All groups share one centre, and each spreads out both ways along 11 directions, with some noise.
(in the rows, 128 means zero)
Known rows, each followed by its group:
[143 113 126 125 124 132 106 135 120 133 128 153 142 129 116 131 140 131
 123 110 127]  X
[110 152 133 140 154 158 171  95 149 143 111 119 133 142 109  85 170 119
 131 127 126]  U
[105 159 146 147 125 130 144 126 120 148  96 101 119 120 149 118 133 132
 119 151 144]  Z
[144 108 159 161 134 110 156 101 164  84 149 178 171 157 111  62 132  68
 132  99 159]  H
[132 107 141 112 167 112 168 145 152 127  99 102 159 117 135 117 135 121
 116 129 141]  Q
[160 173 118 153 145 180 120 138 128 124 122 204 129 168 135 109 153 124
 146 143 141]  X
[136 115 141 143 145 120 130 109 138 145 108 122 128 125 136 125 136 148
 111 131 134]  S
[104 171 111 104 140 188 132 126 124 142 117 147 116 134 134 122 174 146
 144 108  98]  Z
[138 176 116 126 113 163 155 131 134 138 131 176 113 141 181 120 164 143
 114 151 154]  Z
[144 121 177 126 159 134 109  95 130 164 157 117 121 121  68  83 151 153
  89 131 116]  Q
[204 149 177 145  78  89 150 145 110 145 113 198 147 127 114 168 135 101
  77 160 181]  E
[ 91 162 118 149 127 159 155 133  92 134  85 115 121 120 144 158 159 133
 117 123 145]  H
[125 123 109 161 129 168 145 118 140 146 101 147 163 153 131  83 189 109
 163 124 170]  Z
[139 119 127 121 145 124 142  96 143 136 123 125 112 137 154 140 117 153
  79 160 110]  S
[115 157 146 122 125  97 103 137 136 126 145 103  90 115 196 121  89 168
 109 157 130]  Z
[108 156 152 127 111 127 142 140  97 130 119 120 115 113  95 154 129 113
 126 113 121]  U
[125 157 157  77 131 160 131  96 130 166 150 135 101 116  77 124 182 163
 121  92  71]  Z
[175 124 193 139 153  97 118 129 159 157 112 125 142 120 123  91 108 140
  80 177 128]  Z
[ 89 221 115 122 160 199 186 140 135 125  91 104  89 148  79  53 177  77
 135  58 111]  H
[102 100 115 138 154 144 139  89 102 108 166 125 139 138  88 144 148 122
  97 133 125]  S
[109 110  95 108 174 171 116 146 141  88 188 157 173 143 163  92 146 120
 191 143 135]  H
[151 113  93 128 178 123 114 150 162  89 145 142 123 155 186  96  94 141
 126 123 148]  Z
[110 178 130 144  65 133 165 124  99 126 104 159 117 129 133 167 130 100
 136 129 136]  E
[107 165 120 123 156 151 144 118 137 116 141 105  89 139 127  86 124 129
 139 115 112]  U
[164 115 129 114 151 145 112 136 106 117 131 201 144 139 102 181 125 134
  89 102  96]  E
[160 159 133 119 110 133 155 150 122 132 141 172 133 129 110 114 157 101
 123 127 174]  E
[121 158 156 128 102 147 121 136 104 121 139 169 142 125 129 154 136 121
 130 127 108]  U
[161 156 156 111  80 118  96 142 128 132 148 175 105 131 107 123 117 131
 130 108 115]  U
[ 90 124 134 151 128 132  92 157 100 166  97  87 135  88 164 105 188 169
 137 103 212]  W
[153 149 121 141  97 140 116 135 120 137 106 166 124 143 110 128 134 116
 136 123 134]  W
[134 153 133 141 113 146 172 116 139 124 119 162 139 140 104 126 139  97
 143 140 123]  W
[100  84 148 146 136 102  83 139 117 133 110  92 153  84 173 130 145 170
 116  83 166]  W
[180 203 106 125 138 173 156 146 158 155 100 161  96 164 144 101 127 134
 132 192 128]  W
[ 78 195 154 102 134 167 117 154  86 108 174 138 120 105 142 147 147 133
 135 121 101]  U
[185 101 108 120 143 136 135 136 155 171  77 139 143 129 135 114 179 155
 109 135 190]  Q
[ 76 142 149 148 102 156 115 106 103 111 125 186 163 142 148 154 128  98
 129 127  66]  Q
[143 120 143 153 160 134 104 114 126 158 134 111 124 132  81  98 136 143
 115 137 150]  U
[107 134 124 135 141 140 151 126 133 120 116 121 135 130 139 128 135 120
 132 134 130]  X
[158 120 117 173  82  81  47 138 100 143 134 122  91 135 118 126  64 148
 130 133 162]  U
[ 94 128 100 113 111 135 154 149  98 135 138  75 114  96 131 150 147 141
 176 144 179]  H
[135 107 127 129 152 147 139 112 138 148  99 130 144 137 111 164 126 140
 113 159  74]  H
[146 157 156 182 105 128 120 136 107 190   4 113 123 133  99 154 122 130
  94 154 110]  H
[137 154 113 111 135 155 112 133 120 133 159 143  97 141 101 106 160 145
 128  98 128]  U
[ 92 140 194 133 106 111 140 106 116 102 174 145 150 118  95 135 109  89
 132 133  89]  Q
[158 148 117 124 103 124 112 159 118 116  97 164 104 140 133 180  91 129
 138 118 101]  X
[154 132 161 141  65 109 163  94 130 160 119 160 131 131 100 114 160 114
 117 138 165]  E
[146 112  67  97 186 160 153 112 160  80 157 160 125 176 124 134 116 105
 106 112  73]  S
[ 89 111 159 137 170 114  68 171  88 132  97  67 140  82 144 157 100 165
 104  96 114]  W
[140 119 107 131 113 138 147 130 121 132  97 145 135 137 121 160 150 113
 134 106 129]  X
[132 150 138 160 153 151 113 186 108 128  85 128 171 132  94 120 110  80
 145 148 118]  S
[112 153 133 160  80 159  77 158  80 140 120 175 161 123 155 149 135 121
 172 163 138]  H
[126 145  99 108 154 166 152 131 118 117 139 160 120 139 138 141 174 135
 110 107 129]  Z
[169 149 141 104 112  90  93 134 133 170 101 101  56 115 167 158 100 212
  75 127 130]  W
[110 111 105 171 132 147 173  96 140 128  88 144 167 153 145 115 167 103
 134 139 163]  E
[145 175 152 158  62 129 126 105 142 223  44 106 103 138  78  86 131 124
 122 164 111]  H
[161 152 132 134  75  98 151 119 116 146 103 115  76 126  90 145 119 124
 136 112 156]  Q
[140 145 123 160 110 128 144 115 136 149  81 124 125 151 103 111 112  99
 121 155 138]  W
[134 145 148 132 109 106 137 129 140 131 115 117 110 114 143 117 118 134
 134 118 144]  W
[160 127 115 135 140 139 128 156 134 121  91 153 142 141 134 144 118 123
 142 137 130]  X
[149 129 148 108 159 148  45 162 105 146 157 132 127 115  46 100 140 139
 144  70  87]  E
[159 185 136 101 180 170 139 167 118 150 140 132 100 120  97 114 165 152
 121 122 144]  X
[154 133  82 148 129 160 141 116 125 153  55 133 106 166  80 158 128 118
  98 124 103]  W
[141 154 155 146 149 137 108 144 131 149 142 130 144 125 115  88 123 116
 120 175 133]  W
[141 102 134 157 133 124  86 157 111 173  62  71 146 109  51 108 141 123
 155  95 145]  Z
[115 175 214 129  96 108 130 120 118 145 160 116 125 110  59  77 121  91
 131 131 104]  H
[127 152  87 138 124 168 110 153  94 139 127 138 120 138 104 135 156 119
 129 124 152]  S
[154 154 161 119  58  78 111 119 112 126 141 146  77 119 126 177  72 146
 105 127 106]  Q
[131 176 115 106 103 147 110 149  95 151 105 124  75 113 104 172 147 160
 111  90 107]  E
[116 113 133 160 134 125 151 103 146 144  37  89 124 143  95 163 100 116
 132 112  63]  Z
[150 118  86 115  86 132  20 174 108 132 136 162 117 133 132 116 126 126
 148  51 127]  X
[110 158 121 146 165 158 118 140 118 101 108 113 109 144 108 131  79 111
 140 116  65]  U
[108 102 123  91  60  91 137 141 105 111 134 124 126  97 116 187 135 108
 138  77 125]  X
[164 163 157 113  94 145 144 148 116 152  97 165 126 127  73 141 165 102
 124  98 118]  S
[155 138 182 146 138 138 131  96 132 184 137 175 162 129 144 127 168 166
  79 218 139]  W
[140 177 123 130 147 159 103 201 111 113 108 119 115 129  69 103 105  92
 164  90 113]  X
[156  82 132 147 128 129 139  77 124 144 101 155 143 142  83 159 162 143
 105 104 125]  S
[169 106  78 134 133 151 161 143 148 124  93 136 150 155  50 103 169  75
 174  82 165]  H
[ 99 168  83 138 100 184 161 125  94 101 118 189 139 158 127 171 151  77
 135 135 108]  S
[151 141 124 132 150 151 132 127 137 121  94 139 125 141  82 126 125 113
 130 100  93]  U
[143 146 135 130  98 157 141 115 116 134 103 187 138 142 117 159 166 118
 140  95 111]  S
[145 109 133 119 116 120 157 104 119 113 154 146 127 136  63 150 132 104
 114  98 119]  U
[128 162 204 122 148 114 153 123 113 170 107  89 129  89  73 139 131 138
  72 151 112]  Z
[126 169 126  69 111 159 157 121 136 111 190 176  97 127 120 114 174 128
 140  72 110]  S
[ 96 174 127 137 133 155 199 157  55  80 165 108 117 106  73 172 137  93
 185 145 178]  Q
[115 114 150 137 171 161  76 123 146 110 124 175 174 150 153 119 116 119
 107 126  48]  Q
[171 166 106 150  80  95 122  97 107 117 139 110  14 153  67 150  66 148
 142 120 134]  Q
[172 159 120 112 128 138 146 143 156 151  99 150 104 143 116 113 140 129
 135 132 133]  E
[132 162 144 118 134 132 111 137 143 131 167 127 107 134 153  90 106 138
 125 167 126]  W
[108 126 140 155 138 126 143 114 144 141  89  99 138 132 151 122 122 129
 109 148 114]  Q
[205 107 152 122  82  88 149 125 149 174  54 172 147 123 117 169 146 135
  80 124 137]  U
[156 125 140 126 175 151 130 145 149 132  89 151 156 135 117 137 136 125
 120 128 100]  S
[196  99 129 149 201 159 124 141 133 125  74 199 195 152 147 194 122 149
 105 174 107]  X
[175 116 112 119 210 195 192 131 141 124 118 206 191 144 152 157 210 152
 121 175 159]  X
[141 140 144 158 146 119 158 142  81 113 121 104 118 116  98 186  97 136
 144 168 165]  Q
[150 105 101 140 156 155 135 143 160 141  70 148 173 148 146  97 170 112
 129 123 158]  Q
[111 137 145 147 147 128 158 153  79 104 128 142 163 107 122 171 148 101
  73 130 167]  E
[155 131 130 166 103 134 128 123 128 149  76 157 147 145 110 121 141 104
 143 136 157]  W
[175 170 147  79 160 121 145 168 150 150 125  90  78 105  79 110 128 149
 100 119 131]  E
[128 145 107 129 131 150 173 106 114 133 138 157 147 149  93 138 155  77
  80 173 123]  S
[164 170 132 130 110 149  89 191  95 134 121 158 127 130  83 127 123 101
 139 110 130]  S
[133 168 161 128 119 137  99 139 120 178 106 108 110 117 113 126 124 142
 114 149 103]  H
[123 178 157 116 126 141 155 154 162 126 162 131 141 126 150  50 141 111
 177 165 157]  E
[100 173 175 163  94 163 139 106  83 199  50 123 136 117  92 164 162 134
  94 174 105]  H
[125  72 137 146 179  86 206  79 170  90 125  99 146 141 132 154 106 108
  54 125 129]  E
[126 142 151 174 174 149 135 143 136 131  92 121 155 133 138 102 122 127
 133 175 145]  X
[115 151 156 104 145 157 146 108 100 145 146 150 128 115 105 161 173 150
  92 124  97]  Z
[140 103 160 120 124 124 128 109 113  81 162 187 160 137  95 191 103 102
 118 111  75]  H
[130 131 130 143 124 147  95 103 113 184 117 140 124 135 100  88 183 141
  97 114 149]  X
[151 125 100 125 132 134  64 171 105  98 163 177 137 130 131 155 102 127
 145 105 121]  U
[101 148 224 100  96 104 116  74 125 190 190 105 110  79 109  88 173 173
  99 152 129]  Z
[114 161 174 134  87 133 171  95 126 127 125 175 140 125 142 162 127 114
 133 170  94]  E
[170 132 131 149 150 142 146 118 112 132 115 127 124 135  27 137 141 114
 129 114 142]  Q

New rows, each followed by its group:
[135  91 108 124 150 120 160 101 144 126 121 129 126 139 135 162 128 145
 105 133 119]  H
[132 135 115 168 113 144 147  96 136 147  92 166 150 163 158 121 132 118
 128 185 141]  W
[120 150 151 131 129 134 146 107 139 163  84  91 106 122  87 113 141 132
 127 117  98]  Z
[139 172 108 122  93 140  78 126 120 179 124 140  70 133 140  97 167 172
 112 108 160]  X
[157 128  77 125 140 150 133 155 147 134 102 112 122 140  88 103 149 109
 165 104 145]  H
[120 140  84  99 131 181 103 150 125 139 128 130 124 133 121 144 131 135
 182 152  79]  H
[128 136 162 149 142 130  71 125 124 120 148 147 139 143  77  87  98 105
 118 110  85]  X
[112 157 173 107  86  86 156 103 110 110 169 113  78 114  86 148  89 118
 124 113 106]  Q
[153 105  98 128  83 112  86 126 106 161 142 137  99 121 116 133 171 158
 124  95 196]  Z
[132 114 129 148 121 124 128 111 132 158  98 134 138 124 157 114 151 153
 117 136 167]  W
[118  87 146 160 131 111 179  53 150 133 124 149 164 140 171 130 153 139
  87 158 166]  H
[142 124 138 149 154 126 109 147 113 155 121  89 126 117  78 101 140 132
 109 131 167]  S
[186 183 156 123  92 134 182 127 153 138 115 179 114 149  81 112 137  90
 154 145 131]  W
[176 168  89 167 113 152  85 165 139 183  90 146 117 163 130  55 134 133
 147 183 187]  W
[127 125 180 145 119 106 164 120 106 130 119 124 152 108  60 137 144  93
 113 115 148]  H
[140 108 113 148 130 123 158  97 139 160  82 109 115 133 148 143 155 159
  96 143 165]  H
[139 128 139 162 152 142 157 103 148 161 115 122 147 140 124  58 181 131
 123 156 191]  X
[156 111 101 146 126 150 151 108 123 130 152 175 155 163  73 124 150  78
  87 158 139]  S
[122 151 178 163 139 127  94 105 119 144 132 130 127 135 104  96 112 127
  97 146 106]  X
[128 110 130 140 145 137  95 120 127 131 118 150 123 130 165 145 131 172
 128 113 119]  S
[106 180 144 146 169 177 147 119 142 122  99 150 132 154 128  87 154 108
 104 106  95]  H
[ 98 188 153  97  68 160 192 158  86 131 109 175 159 100 123 183 208  83
 150  96 127]  U
[137 161 130 136 132 149 194 145 115 158  80 118 140 114 136 153 180 142
 131 165 191]  X
[178 138 147 150 139 112 125 146 132 117  64 147 122 148 109 178  49 124
 118 140  84]  X
[114 167 153 140 171 199 134 144  81 130 125 172 166 128 103 151 182 130
 120 140 110]  X
[178 136 102 119 137 152 110 130 140 136 129 180 109 151 122 114 156 149
 123 106 142]  X
[ 86 155 130 106 137 163 147 135 109 105 138 146 139 126 136 147 153 107
 124 103  91]  Q
[133 118 135 127 172 155  91 197  96  92 202 172 197 103 132  98 170 118
 174 111 200]  H
[115 162 115 103 151 167 132 153 129 113 147 124 121 128  88 118 139 110
 157  95  89]  H
[101 133  95  99 144 126 148 154 175  82 117 116 115 133 221 115  94 118
 138 112 109]  Q
[138 157 160 102 119 121 137 147  96 160 113 108 110  90  89 168 149 143
 107 124 138]  X
[133 100 112 161 184 168 139 128 165 138  77 133 186 158 110  70 154  88
 135 115 129]  Q
[143 128 124  98 137 139 117 134 180 146 120 132 130 133 134  57 175 122
 114  80 125]  Q
[126 108 166 151 111 109  91 102 120 151 129 138 153 128  89 119 129 113
 103 115 110]  X
[128 149 153 107 152 142 148 158 122 124 119 113 140 110  73 123 152  94
 130  91 117]  Q
[151 167 108 145 142 187 128 141 114 108 116 205 146 168 147 155 140 129
 153 144 121]  X
[146 161 166 127 141 150 129 119 130 172 115 142 131 127  94 109 172 146
 107 138 128]  U
[ 99 130 165 119 124 133 130 125 133 130 115 144 171 115 146 131 139 106
 102 119  86]  Q
[132 145 147 127 120 130 126 125 120 122 135 146 123 132 116 136 134 129
 118 107 128]  H
[156 116 156 171 141 141 121 114 125 134  98 189 182 144 113 131 153 110
 107 133 130]  H
[132 145 117 131 119 192 104 120 134 154  90 180 152 151 116 118 177 134
 163 112  86]  Z
[111 141 105 192  90 166 104  95 111 110 125 187 139 175 126 107 121  97
 169 137 127]  Q
[163 109 135 134 126 103  81 127 128 146 139 114  99 120 108 122 113 170
 113 113 143]  S
[156 133 160 132 175 148 135 163 119 141  79 125 157 106  98 142 154 136
 128 110 134]  W
[144 160 145 123 119 138 149 150 110 131 109 141 130 122  71 146 143 103
 136 114 129]  X
[120 127 157 163 128 108 146 118 119 126  84 123 132 128 126 145  98 107
 105 126 126]  H
[115 142 128 169 121 164 136 157  81 135 107 152 188 124 109 111 191  88
 167 133 200]  H
[ 77 142 145 151 147 149 146  97  91 130 148 103 133 116  93 134 144 125
 112 139 127]  U
[165 140 124 156 138 144 107 138 130 148  81 143 118 154 102 121 123 131
 121 114 121]  X
[125 150 135 115 128 135 117 150 128 168  79 104 112 112 135 114 148 148
 101 119 129]  Q
[174  84 145 163 109  66 108 105 126 111 108 168 142 145 151 177  72 127
  61 129 136]  E
[108 100 158 139 144 120  82 157 108 144 139  89 160  84 120  87 164 138
 135  85 184]  W
[ 97 128 118 130 124 132 156 124 139 119  79 130 134 129 188 158 128 126
 110 129 104]  Q
[129 104 153 153 114 109 108 142 115 119  96 131 164 127 123 146  92 105
 135 135 109]  X
[101 195 156 132 154 166 113 145 112 167  74  99  99 117 129 134 126 152
  87 148  68]  H
[122 145 185 108 128 150 182 115 131 149 113 160 171 112 126 142 193 119
 105 137 124]  U
[143  96 154 140 153 110 145 121 159 135  95 126 171 127 136 125 119 120
 102 144 123]  Q
[117 125 136 143 116 119 125 130 116 126 102 120 135 125  94 124 121  99
 131 110 113]  X
[141 153 138 107  86 120 105 156 118 123 137 117 104 124  56 143  78  93
 170 118  61]  H
[ 88 115 132 139  96  93 126 130  98 131 145 106 137  96 215 155 134 153
 119 166 193]  U
[ 90 140 106 159 118 175 150  96 101 117 119 176 143 158 139 160 141 107
 118 159  95]  W
[128 147 101 123 130 144 116 156  85 135 111 115 105 115 113 157 150 141
 122  99 157]  Z
[115 188 206 133 104 129  50 210  93 129  83 141 129  77 179 137 119 169
 204  79 123]  S
[146 166 106 155 112 188 100 181  97 147  90 173 165 142  79 109 177  86
 193 117 155]  H
[135 142 159 123 114 144 121 115 102 192  74 134 136 113  92 149 183 149
  62 109 108]  Q
[124 120 138 143 143 136 155 118 128 176  64 113 159 114 139 142 178 148
  81 143 138]  Q
[ 80 138 159 145 130 167 134 135 108 118 119 164 206 121 146 117 174  84
 147 140 129]  Q
[116 159 154 136 159 164 133 126 115 142 114 144 132 129 122 127 148 134
 101 125 103]  H
[134  82 146 140 162 153 141  95 137 117 113 152 172 134  92 121 179 132
 155  69 138]  S
[117 142 182 112  75  82 186 114 106 151 138  84 124  81  76 139 154 102
 127 132 170]  X
[125 152 137 163  54 118 112  96 127 162  69 148 102 152 128 117 121 114
 112 112 107]  Q
[140 126 145 137 117 138 108 130 119 115 138 168 152 134 106 133 141 118
 159  93 125]  S
[121 106 127 149 202 131 111 139 136 146  78  54 126 123 119 125 107 165
 104 118 101]  E
[131 108 108 125 157 149 105 186 100 125 119 108 165 109 117 154 138 127
 176 137 147]  H
[145 142 160 129 105 108 116 152 121  94 180 162 146 126  82  88 121  79
 162  91 151]  H
[130 129 118 123 151 135 185 106 157 109 114 119 116 148  96 120 135 101
 122  89 119]  H
[127 121 159 137 157 122 139 131 119 125 117 112 145 112 114 136 129 131
 106 129 132]  H
[172 144 129 135 142 138  46 122 145 148 156 166 102 156 102  66 119 149
 101  96 105]  X
[140 100 140  84 109  94 165 123 125 134 120 147 148  95 189 223 153 153
  65 134 137]  U
[154  86  96 114 164 125 134 122 174 103 158 142 141 147 127  92 126 118
 159 120 135]  H
[139 140 142  97  94 108 134 121 141 124 145 139 100 126 121 129 129 124
 115  94 117]  Q
[137 128  47 130 128 141  74 181  96 101 100 138  82 136 163 178 101 156
 142  75 134]  Z
[190  92 113 149 149 116 205 132 115  67 140 151 145 155  35 168 105  77
 173 132 166]  Q
[120 155  92 150 134 175 104 158  65 119 151 169 155 153  95 161 126  70
  95 180 120]  S
[142 139  98 120 130 154 154 119 141 148  65 121 102 145  99 150 138 128
 136 108  95]  E
[108 112 159 141  92  95  90 119  99 123 180 133 136 106 167 132 129 155
 125 143 177]  Z
[152 115 120 154 149 116 146  93 149 127 113 100  94 155  83 102 105 123
 131 128 139]  Q
[111 118  71 126  92 169 132 126 126 184 112 105 137 124 139 117 183 145
 196 185 171]  H
[146 145 157 148 131 134 134 111 139 122 114 185 139 155 105 112 127  99
 103  98 112]  H
[112 126 122 165  82 117 135  91 109 149 129 148 131 138 153 130 131 132
 111 173 161]  S
[133 121 122 115  89 121 113 138 113 115 146 168 141 126 132 156 133 116
 142 114 135]  X
[128  61 147 162  81  57  76  80 107 156 110  91 116 104 122 167  95 170
 110 116 133]  Z
[150 157 126 110 142 154 148 165  98  91 161 141 112 134  30 137 124  89
 162  78 115]  Q
[192 166 136 137 162 151 129 144 154 144 121 154 108 158  79  67 141 116
 138 123 149]  X
[163 108  82 110 102 111 113 148 140 151  80 113 110 133 109 135 144 128
 128  71 149]  X
[156 152 187 177  97 122  95 128 104 128 124 224 154 142 131 104 142 109
  98 110 164]  H
[167 134 109 136 131 119 181 132 111 125 133 110 105 123  99 138 146 133
 152 138 205]  Q
[127  86 131 149 126 105 199  68 135 157  94  97 142 123 140 150 191 155
  86 152 191]  H
[134 163 114 149 103 153 148 157  95 118  85 153 128 133  91 136 158  83
 143  73 164]  H
[118 140 177 120 157 117 118 150 103 144  91  98 122  82 153 191 120 176
  88 128 111]  W
[103 127  96  93 163 138 222 122 160 102  80  99 127 124 168 165 143 120
 114  99 103]  U
[ 97 131 160 132  45  98 154  65 101 151 131 127 112 120  84 149 150 112
  99 105 124]  X
[106 153 170 171 157 139 158 118 107 131  68 121 137 122 134 152 137 127
  65 119 128]  H
[167 177 119 128 130 163 116 165 114 150 113 164 122 146  90 108 142 109
 140 145 126]  W
[120 139 133 139 105 132  96 100 101 149 166 131 117 131  80 123 124 112
  97 157 109]  W
[179 134 174 123 131 111 138 139 131 149  84 143 119 111 133 163 135 163
 105 114 132]  W
[111 108 141 131 146 124 148 127 143  96 111 134 150 120 153 139 137 121
 151  87 133]  W
[148 137 154 126 134 121 143 140 123 129 132 138 144 120 125 137 119 126
 133 149 133]  X
[109 138 146 118 108 101 147 102 155 129 123 101  99 132 129  93 112 115
 114 110 105]  Q
[142 158 163 147 104 116 113 166 133 142  44 129 132 117 152 141  95 137
 154 115 107]  S
[143 142 128 131  80 100 117 127 144 143 120 111  96 134 115 103 104 115
 160 137 135]  H
[148 148 148 168 104 144  98  84 115 148 103 177 114 162  81 132 120 123
  95 118  92]  X
[134 162  98 148  78 148 189  74 151 154  60 138  92 169  99 123 145 104
 114 106 109]  H
[127 152 121 107 149 144 149 128 156 109 195 162 147 145 144  79 143  96
 112 168 127]  S
[161 128 113 128  50 123 105 120 102 200  64 126 104 122  86 199 125 152
 141 172 103]  H
[ 88 181 152  81 105 177 141  84 130 134 170 165 107 128 128 123 177 149
 150 103  64]  Z
[198 155 119 122 166 147 145 139 165 174  56 148 107 156 126 116 145 149
  86 139 125]  Z
[135 148 139 124  89 108 119 104 134 155 113 141  82 134 130 133 126 143
  93 112 108]  Q
[163 106 130 141 140 129 180  97 145 132  93 152 153 156  75 142 136  92
  96 133 108]  S
[146  97  78 142 141 139 142 120 160 138  87 135 148 161 132  93 167 116
 140 111 157]  X
[115 162 135 124 123 157 123 117 111 150 127 139 118 122 142 127 156 149
 119 144 112]  H
[136 143 132 140  90 109 145 120 116 136 107 127 101 121 132 158 114 136
 130 145 155]  Q
[119 126  57 144 126 177 166 107 154 152  74 124 132 166 134  93 180 115
 163 131 151]  H
[145 176  93  95 131 144 164 163 134 131 118 116  83 123 106 116 156 131
 146  89 164]  X
